All rows are made from the same 9 directions, up to rounding. Whole rows:
[[  7  -3  16   9  16  41   3   9   5   2   2   7 -22 -30  12 -15  -3  -9
  -13   3   3   5]
 [-15  -5   9  -3 -26 -44  -3  21  -9 -11   6  -8  47  28  17  -2  10   3
   15 -18  -9  -3]
 [-21  15 -34   1   8  -2 -28   1  27  -6  -9  -2 -11   6 -12  10 -16   5
   35  -4 -12   3]
 [  2   4 -12  -4   5 -19 -10  11  -6  22 -25  -5   3  21 -30  13  -9   5
    1   7  -7 -29]
 [ -6   8  27   2  10  31  -6  19  -2   3  -2  16 -16 -24   7 -28 -14 -25
  -17   3  11  -9]
 [ 31 -18 -11  17  23 -13  47   0  -3  -9   9  -5   0 -17  23 -15   9  21
  -11  19  14  -1]
 [ 13  13 -24   5  11   4   7 -22  18  -3   5  13 -25  -9  -6  13  -4   2
    1  15   0  11]
 [ 25  11  -3  11  18 -12  11   4  14  13 -21  26 -24 -13 -12  28 -11 -10
   -8  27  -6 -12]
 [  6 -13  16  21   3  18   0   2  -1  -6 -14 -16  20 -14  12   5  17  16
   33 -11  -6  12]
 [  5  28   0   0   4  -1  12 -42  -1 -13   1  21 -12 -15 -14  -8  -6 -14
    6  18  34   2]
 [ -6   5 -28 -14   9 -20 -14  15  -9  26 -19 -12  -4  32 -38  -3 -18   8
  -11   7  -4 -40]
 [ 10 -18  21  20  17  24   8 -17  -1  -6 -30 -17   0 -38   3  16  11  12
   37   1  11  14]
 [ 22   4  23  -7 -18  22  14 -10 -12  11  29  22 -10   2   6  -1  14 -17
  -53   4  -4  10]]

Rows cut short, each followed by the rest of it:
[  7   1  -8  -9 -10  10   2 -36 -11   6   6  -9  -2  12 -20   9  12] => [ 9 -5 -1  5  7]
[-12  -3 -28   0   6  -4  11 -44  12 -34  13 -17  -4 -16  10  -4   4] => [19 37 -2 23 31]
[-11  18  -4 -13 -19 -13 -33  15   7  22  -9  15  -1  32 -26  28 -10] => [-16  -8  -5 -28 -14]
[-10  -8 -17  -1  13  22  -9  -3  -5   4  -4 -26  -3   3 -12 -20  -2] => [18 10 -8  5 -6]
[  3  -3  19  20  16  38  -1   2  -2  -5 -14  -9   4 -28   7 -18   5] => [ 5 23 -5  9  4]
[ 14  -7   7   5  -9  11  -3 -20   8   5  -8   1  -5  -6  -4  46  15] => [  4  10  -2 -18  24]
[  0 -15   4   1   7  13  -4  32   1  11   0  -6  -5  -1  10  -7  -3] => [  2 -16  -5 -16  -7]
[-17  -5   3 -25 -20  20 -22 -17  -6  11   9  -9 -12  14 -16  15   2] => [ -6 -15 -15  -9  12]
[-11  -4 -15   3  28 -20  -3  32   8   2 -25  -6  -8  -8  -3 -11 -25] => [  2  12  11   5 -28]
[-17  10   9  16   7   6 -28  44  19  -2 -18   9   7  -7  10  -4 -14] => [-11  27  -9 -19  -8]
[ -1   9  -8  -3   9  11   6 -27   5 -11   6   6 -20 -17  -4  -7  -6] => [-5  2  9 20 10]
[  4  37 -17   3 -21 -29  -3 -28   2  -8  10  19  22  30 -17   6   7] => [-2 16  3  2  1]
[ -2 -26   9 -13   8  -7  -2  -8 -15  19 -36 -24  -8  -6 -25  32  -5] => [  7   5   4   5 -13]
[-17  -5  -1   4  10  25  -9  -4  14 -17   3  -8 -12 -24  14  -9  -5] => [ 1 22 -9  5 20]
[ 12   9 -32   1   3  -7   8  -9  23  -5  22  16 -21   4   6  14  -1] => [  4 -11  10 -14  15]
[ -4 -15  -2  -6   9 -24   3  22  -4   8 -16 -10   0   3  -3   5 -11] => [  3  -4   5   0 -19]
[ 28  16  12  28   9  14   9  24  15   3   3  32  -3 -13  18  -3   4] => [-10 -10  11 -16   0]
[ 13   8 -16   8 -12  23  -8  14   6  10  29   5   6  26   6 -10  16] => [ 11 -20 -12 -32   7]
[-11 -10  14   5  13   4 -13  20  14   0 -26   0 -12 -24   5  18 -13] => [-9 19  0 -6  1]
[-13 -19   1   8   5  26 -21  17  -7   6 -17 -36  19   5  -2  -9   8] => [ 23  29 -23 -13  -3]
[ 13 -15  36   9  -7  -4  18  13  -8  -3   0   7  13 -16  25   7  13] => [-8 -9  0 -1  7]
[-10  -3 -27  14  24   4 -11  12  11  -4 -19 -22   2  -3  -5 -10  -8] => [22 38 -3 -2 -9]
[-18  -8  26  -4  -3  14 -13  -6  11 -12 -10   3 -12 -30  11  22  -5] => [-17  19  -8   2  23]
[ 20  27  -3  -8 -18 -12  15 -36  -1   1  23  32  -9  12 -11  12   7] => [-16 -29  16   7   8]
[-37  20 -22 -13 -15 -19 -39  11  13  -5  -1  -1  11  30 -13   0 -15] => [ -5  26 -17 -13  -6]
[  3   5  -3  14  18  42 -14  -6   5   7 -16  -8 -12 -15 -14  -6  -1] => [ 8 19 -2 -1  0]
[-16  -2   0 -17  18  -5  -3  20  -3   8  -9   3 -25  -9  -8 -19 -29] => [-17 -23  11  16 -26]
[-19  -9 -15 -17   3  -3  12 -23   5 -25  26  -7 -18 -15  17 -17  -8] => [-1 -4  0 24 21]
[-18 -16 -20  -1   3   9  -7  20  13 -14  23 -17   0   1  27 -19  -1] => [ 14   5 -18 -13  15]
[ -2 -17 -15 -14  -9 -20  -4  31 -10  19   9 -15  11  37  -3  -1   1] => [ 12 -29  -8 -23 -18]
[-17  -2  17   6   1  -1 -28  40  17   5 -24   6   0  -8   7  21 -13] => [-14  19  -9 -25  -3]
[ 13   4 -41   6  17 -18  24  -4  16 -12  22   6 -14   0  12 -14  -5] => [14 -9 16  4  3]
[-18  24  14  -4  -7   0 -26  23  24  -2   0  36 -19  -9   6  11 -22] => [-38  -4   1 -13   3]
[  0  32  21  22  -7  22 -20  15  10  -4  -3  26  14  -4   6 -12   2] => [-18  18  -6  -9   1]
[ 13  -1   4  -3   5  15   0  -2 -13  22 -11  -3  -8   5 -22   2   1] => [  2 -19   6  -1 -16]
[-26 -24  -9  -3  20  -6 -11  49  12  -4  -7 -19  -7  -9  21 -16 -20] => [  5   7  -9  -8 -10]
[ -3 -19  31  -4 -15  -8  11  -5 -25  -5  -3 -16  29  -1  10  -4  16] => [  3   3 -11  13   3]
[  1 -11 -15   7  12  26   7 -17 -11  -6   4 -30   7  -3  -1 -27  11] => [28 15 -8 13  4]
[  1 -25   6   0  25 -18   7  28   0  12 -35 -10 -12 -18  -2  16 -17] => [  1   1  13   2 -22]
[  4  -6  -1  -2 -18 -18   6 -40  -1 -11  -3  -9  14   4  -5  38  18] => [12 27 -4  1 25]
[ 17  15 -33   4  -5 -25  22 -23  -1  -9  24   4  13  23  -2 -12  11] => [17 -4  9  6  1]
[ 31 -13   3  14   1   1  35  -6 -28   3  13 -16  29  10   8 -27  27] => [ 26 -16   2  10  -8]
[ 11 -21 -10  -8  -3 -26  22   2 -27  10   4 -25  23  26  -5 -12  12] => [ 24 -18   0   6 -19]
[-28 -28  44   0   4  24 -18  23   1  -9 -24 -17   1 -38  22   5  -6] => [-12  27 -19   3  12]
[ 11   9  -1  11 -12  -5  15   7  13 -19  37  22   8   0  35 -12  11] => [ -5 -13  -1 -10  21]
[ 13 -22  22  -4 -11 -25  28  11 -20   0  10  -3  19   3  20  -2  13] => [  0 -26   2   5  -3]
[ 11  12  13   8  -3 -12 -15  23   1  24 -31  15   7  13 -21  29  -4] => [-10   2   6 -22 -23]
[ -1  22  29   9 -22  29 -11  -9  -4  -8  15  18  17  -2   9 -14  15] => [-16   4 -13  -1  16]
[  3   5  26  16  13  15  -8  25   3   6 -26  12  -2 -22   2  -1  -8] => [-14   9   5  -1 -13]
[ 20  -5  13   0  -9  42   7   1  -6  13  28   9 -13   0  10  -8  16] => [ -4 -45  -4 -15  13]
[-16   5 -19 -19   4  -2   2 -31  -3 -10   9  -7 -17  -2 -13 -14 -12] => [-1 -1  5 27  2]
[  4  19   9   9   6 -18   1   5   5  -1 -19  21   1  -8  -7   5 -11] => [-15  11  15   8 -14]
[  5  -7  22  11   0  -2   0  23  10  -1 -10  11   2 -15  18  18   2] => [-10   5   0 -14   6]
[-24  -5  -5 -18 -13  11 -16  11  12  -8  30   1 -13   4  19  -7  -6] => [-10 -17 -16 -12  20]
[  5 -35  11   0   4  18  -9  16  11  16 -18 -14 -19 -15   5  47   4] => [  6  -2  -7 -32  15]
[ 13  -3  15  22  25  25   1  -7   8   2 -37  -1 -13 -38  -7  17  -2] => [ 2 30 11  7  2]
[ -6  20  40   5  -2  39 -21  27  -4  11  -4  24  -4 -12   1 -24  -9] => [-32 -17  -5  -1 -12]
[-16 -20  45  -7 -26  16 -25  31  -7  10  -4  -5  16   3  16  19  10] => [-15  -6 -27 -28  10]
[-21  -9  -7  -9   9  -8 -14  23   0   4 -13 -15  -1   5  -5  -9 -16] => [  2   6  -5   0 -17]
[-22  -3  44 -17 -20  -1  -3 -22 -16 -15  -2   2   8 -18   6   2   1] => [-25   7  -9  27  14]
[ -3   1 -35 -19  15  22   1 -29  -5   9  12 -14 -33   5 -26 -17 -10] => [ 11 -21   7  16  -5]
[-44   4  -5 -26 -10  27 -43 -13 -20  10 -10 -34   7  24 -37 -25 -10] => [  3  16 -26  11 -15]
[  5   0   3   1   4 -15  -4  -7   3   9 -29   2  -4  -4 -19  34  -5] => [-2 16  9 -2 -7]
[  8 -15  12  19  11  27   4 -16   0  -8 -17 -18   5 -26   6  10  15] => [17 34 -6  4 18]
[ 17  -1 -18  11  10 -24  22  18  25 -12  18  21 -13  -9  29   7  -4] => [  0 -12  15 -12  10]
